There are 4 ways to turn a row about zero (a turn may also mirror it). The second row of each pair is the first, turned, with some noise. The first 40 pairs use one turn. New pairs use 3 turns, one after the other, and a turn may come again.
(in the rows, 128 means zero)
Some pairs, each with its turns in order after it:
[ 80 118 133 119 136  69 101 165 153]
[125  93 152 131 114 151 154 197 147]
(1)

[129 165 139 179 126 124 109 124 142]
[118 136 120 123 141 168  99  95 153]
(3)

[103 102 128  93 126 179 120 106 102]
[131  90 125 139 148  73 139 131  87]
(0)

[ 94 144 140 160 209  91 147 122  94]
[ 84 139 101 120  82 154 155 127 208]
(1)

[142 137 156 117 150 103 122 133 150]
[132 115 122 105  99 153 133 140 139]
(0)

[113 151 121  81 111  47  90 124 134]
[101  94 185 167 115 170 141 115  78]
(3)

[ 98  99 101 131  96 135 106 207 105]
[111 132 125 113  41  93  99 111 101]
(3)

[124 132 138 156 154 125 124 209 128]
[108 142 114  98 133 183  78 133 102]
(0)

[131 137 110 132 113 121 140 167 118]
[133 127 155 126 121 123 164 119 109]
(1)

[101 134 130 159 171 144 129 111 136]
[134 114 117  87 109 136 100 115 103]
(2)

[117 167 126 124 133 104  77 183  56]
[104  86 158  83  47 163 134 115 113]
(1)

[143 132 142 128 209 147  96  97 147]
[ 98 137  97  90 187 150 168 147 106]
(3)

[111 118 125 167 105 106 125 128 137]
[125 151 127 129 113 123  97 103 144]
(0)

[117 132 111 112 139 120 171 100 136]
[164 141 117 131  93 140 146 144 114]
(2)

[182 123 150 106 102 118 125 140 129]
[104  97 171 113 121 150 150 120 148]
(0)

[160 209  98 133 187 123 152 159  54]
[ 75 152 135 127  58 174 164  49 130]
(1)

[158 139  47 108 138  47 151 119 115]
[124 128 140 215 164 112  91 145  63]
(3)

[153 119  79 122 110 149 124 118  54]
[114 111 163 111 126 106 100  52 125]
(1)

[118 116 132  57 138 124 138  98 129]
[146 176 145 148  87 104 148 115  98]
(2)

[147  83 139 113 137 190 113 133 131]
[130 127  82  93 109 100 173 139 140]
(3)

[172 122 127 139 166 120 131 124 109]
[143 144 146 126 124 165 162 128 104]
(0)

[106 119  78 128 123 148 146  63 179]
[175 112  92 184 148  88 149 110 168]
(0)

[116 127 137 134 150 159 154 139 134]
[128 139 102  92 121 141 143 109 122]
(2)

[163 149 153 119 125 148 123  85 175]
[153 173  96 159 148 139  93 136  99]
(1)

[135 167 128 147  60 172 152  67  93]
[175 135  72 162 113 138 104 106 204]
(2)

[106 144 111 144 126  57 179 129  58]
[159 145 181 158 131 129  49 172  96]
(3)

[118 199 159 137 114 136 143 125 104]
[ 99 168 107 116  77 120 134 127  93]
(1)

[148 112 157  95 132 128 137 149  53]
[145  87 121 113  97 121 115 203 120]
(3)

[142 209 140 130 115 116  88 134 132]
[106 140 157 138 104 140 109 206 157]
(0)

[115 129 124 112  89  84 101 148 135]
[124 129 138 159 158  94 133 170 126]
(2)

[121 182 127 112 128 113 150 134 188]
[115 112  90 134 126 150 122 172 189]
(0)

[121 125 112 209 189 150 188 169 119]
[136 168  94  71 171  75  50 122 129]
(3)

[124 173 143  97 143  80 196 103 123]
[179 100 108 151  85 121 191 126 104]
(2)

[ 97 160  92 130 176  83 122 130 131]
[ 88 116 136 173  95 159 148 138 174]
(1)

[126 153  92 147 136  99  97 108  85]
[110  83 129 155  87 113  92 144 130]
(2)

[137 153 154 117 130  55  77 122 112]
[126 138 173 112  82 178  95 163 136]
(1)

[130 144 133 126 103 118 129 143 146]
[137 124 118 147 158 128 139 141 129]
(2)

[103 184  47 137 159 122 146 143 147]
[ 57 167 147 152 159 100  88 115 117]
(3)

[147  61  56 122  79 131 105 122 123]
[104 179 166 156 121 153  96 187 168]
(2)

[122  85 128 100 125 127 129 110  54]
[136 134 160  88 149  85 159 107  80]
(0)

New pairs, each followed by its turns in order:
[121 111 120 130 137 119 137  78 137]
[165 115 129 136 126 136 121 117  93]
(1) (0) (1)

[106 113 163 122  94 122 145 126  88]
[147 107 101 101 137 112  88 156 143]
(2) (2) (3)

[136 120 131  76  47 107 129  80 118]
[ 93 105  90 112 139 207 101 165 117]
(0) (1) (0)

[121 190 127 198 141 130  97 114 131]
[132  96 189 154 113 141 114  72 146]
(2) (0) (2)

[125 115 127 129 119  88 175 156 139]
[ 93 161 112 136 165 113 151 116 117]
(2) (2) (1)

[129  53 182 103 150 139  88 162 122]
[151 115  93  84  73 106 169 158  85]
(3) (1) (0)

[135 125 125  72 157 128 135 141 135]
[137  83 126 131 115 151 121 159 119]
(3) (3) (3)

[ 88 102 119 168 123 124 126 175 137]
[133  90 127  98 144  86 121 132 167]
(1) (2) (3)

[123 138 124 153  49 142 132  75 137]
[129 117 162 172 123 102 101 114  55]
(1) (3) (0)

[129 124  93 115 127 185  74 105 111]
[ 95 147 114  97 106 101  88 121  72]
(0) (0) (1)

[144 119 137 160 142 133 142 114 112]
[144 106 109 151 124 106 122 149 125]
(0) (1) (2)

[172  60 125 133 177 128 170 135 115]
[ 86 147 181 169 135  88 175 157  90]
(1) (2) (0)

[133 209 112 119 106 136  93  73 135]
[ 92 150 104 144  80 146 151 111 205]
(1) (3) (3)

[128 128  86  97 142 125 148 134 151]
[151 122  96 139 162 125 119 112 155]
(2) (2) (0)

[128 117 192 139 125 107 160 147 150]
[146 101 106 102 145 100 107 141  79]
(2) (3) (3)

[ 74 142 145 132 142 134 153  97 135]
[157 138 105 126  98  96 158 138 126]
(2) (2) (1)

[143 209 199 138 153 111  83 100 153]
[131 144 132  81 134  55  55 139  76]
(0) (0) (2)

[110 164 156 130 126 189 132 101 157]
[160 147 139 173  75  97 107 124 119]
(2) (1) (0)

[209 122 149 129 168 100 163 136 125]
[184 134 131 102 162 147 151 181 173]
(2) (1) (0)

[ 87 145 103 125 112 114 125 125 103]
[118 117 131  91 119 107 102 114 111]
(2) (2) (3)

[113 113  97 130 103 136  50  78 137]
[177 116 127  92 102 140 112 149  57]
(2) (0) (1)

[173 121 108 179 128 152 146 149 102]
[ 59 101 141 106 137 110 143 108 140]
(0) (3) (3)

[121 209 127 132 130 157 129 124 181]
[142 184 185 116 133  85 110 165 143]
(1) (1) (1)

[122 163 128 122 143 128 135 105 121]
[150 135 138 139  99 116 136 110 115]
(2) (3) (1)

[149 139 162 118 134 152 105 124 154]
[125 106 136  89 111 139 126 142  95]
(3) (1) (2)

[121 127 125 145  75 119  86  92 106]
[139 104  60 130 117 118 116 106 155]
(2) (1) (3)

[117 135  47 117 105 126  88 152  79]
[112 121 160 144  88  41 139 164 155]
(2) (3) (0)

[127 147 141 120 130 140 114 125 151]
[129 115 143 138 110 120 126 135 107]
(1) (3) (1)

[139 139 126  64 135  70 123 135 156]
[143  77 101 117 133 122 139  63 156]
(2) (2) (0)

[142 122 134 135  94  80 131 116 132]
[132 157 121 149 149 151 134  91 108]
(2) (1) (1)

[112  47 127 132 124 154 141 167 115]
[117 133 130 128  86  68 145  93  82]
(2) (0) (3)

[144 133 134 125 135  86 151 125  88]
[118 145 123 102 124 135 165 167 107]
(0) (0) (2)

[ 91 132 161 165 120 130 181 159 138]
[125 182 153 125  73 135 152 125 104]
(3) (2) (0)

[114 130 118 118 123 118 141 124 127]
[121 136 117 142 137 135 140 125 128]
(3) (1) (2)

[110 109 118 170 153  88  93 153 121]
[153 119 157 169  95  93 108 166 138]
(3) (2) (1)

[125 155 128 116 131 127 129 121  83]
[120  94 140 159 131 144 127 147 118]
(1) (2) (2)

[ 95 116 162 153 148 126 142 122 134]
[106 134 103 113 153 113 154 113 118]
(1) (0) (3)

[174 170 196 132 109 134 129 120 129]
[100  81 189 155 108 121 142 126 109]
(2) (2) (0)

[139  47 140  86 179 133 199 120 146]
[124 145  76  57 110 194  80 161 108]
(1) (1) (2)

[119 106 124 138 122 158 138 153 122]
[134 118 136 142  92 151 139 113 120]
(0) (2) (3)

[128 122 139 114 152 121 138 175 108]
[161 145  98 112 136 124 134 142 122]
(1) (1) (0)

[161  47  55  72 137 113 151  54 135]
[150 116 191 178 194 117 152 106 222]
(3) (1) (3)

[128 120 132 149 157  68 167 173 130]
[151 144 130  98 105 112  87 192 146]
(3) (2) (1)

[143 103 173 209 151 168 119 135 149]
[ 76 145 131 111 168 116 208 111 145]
(2) (3) (1)

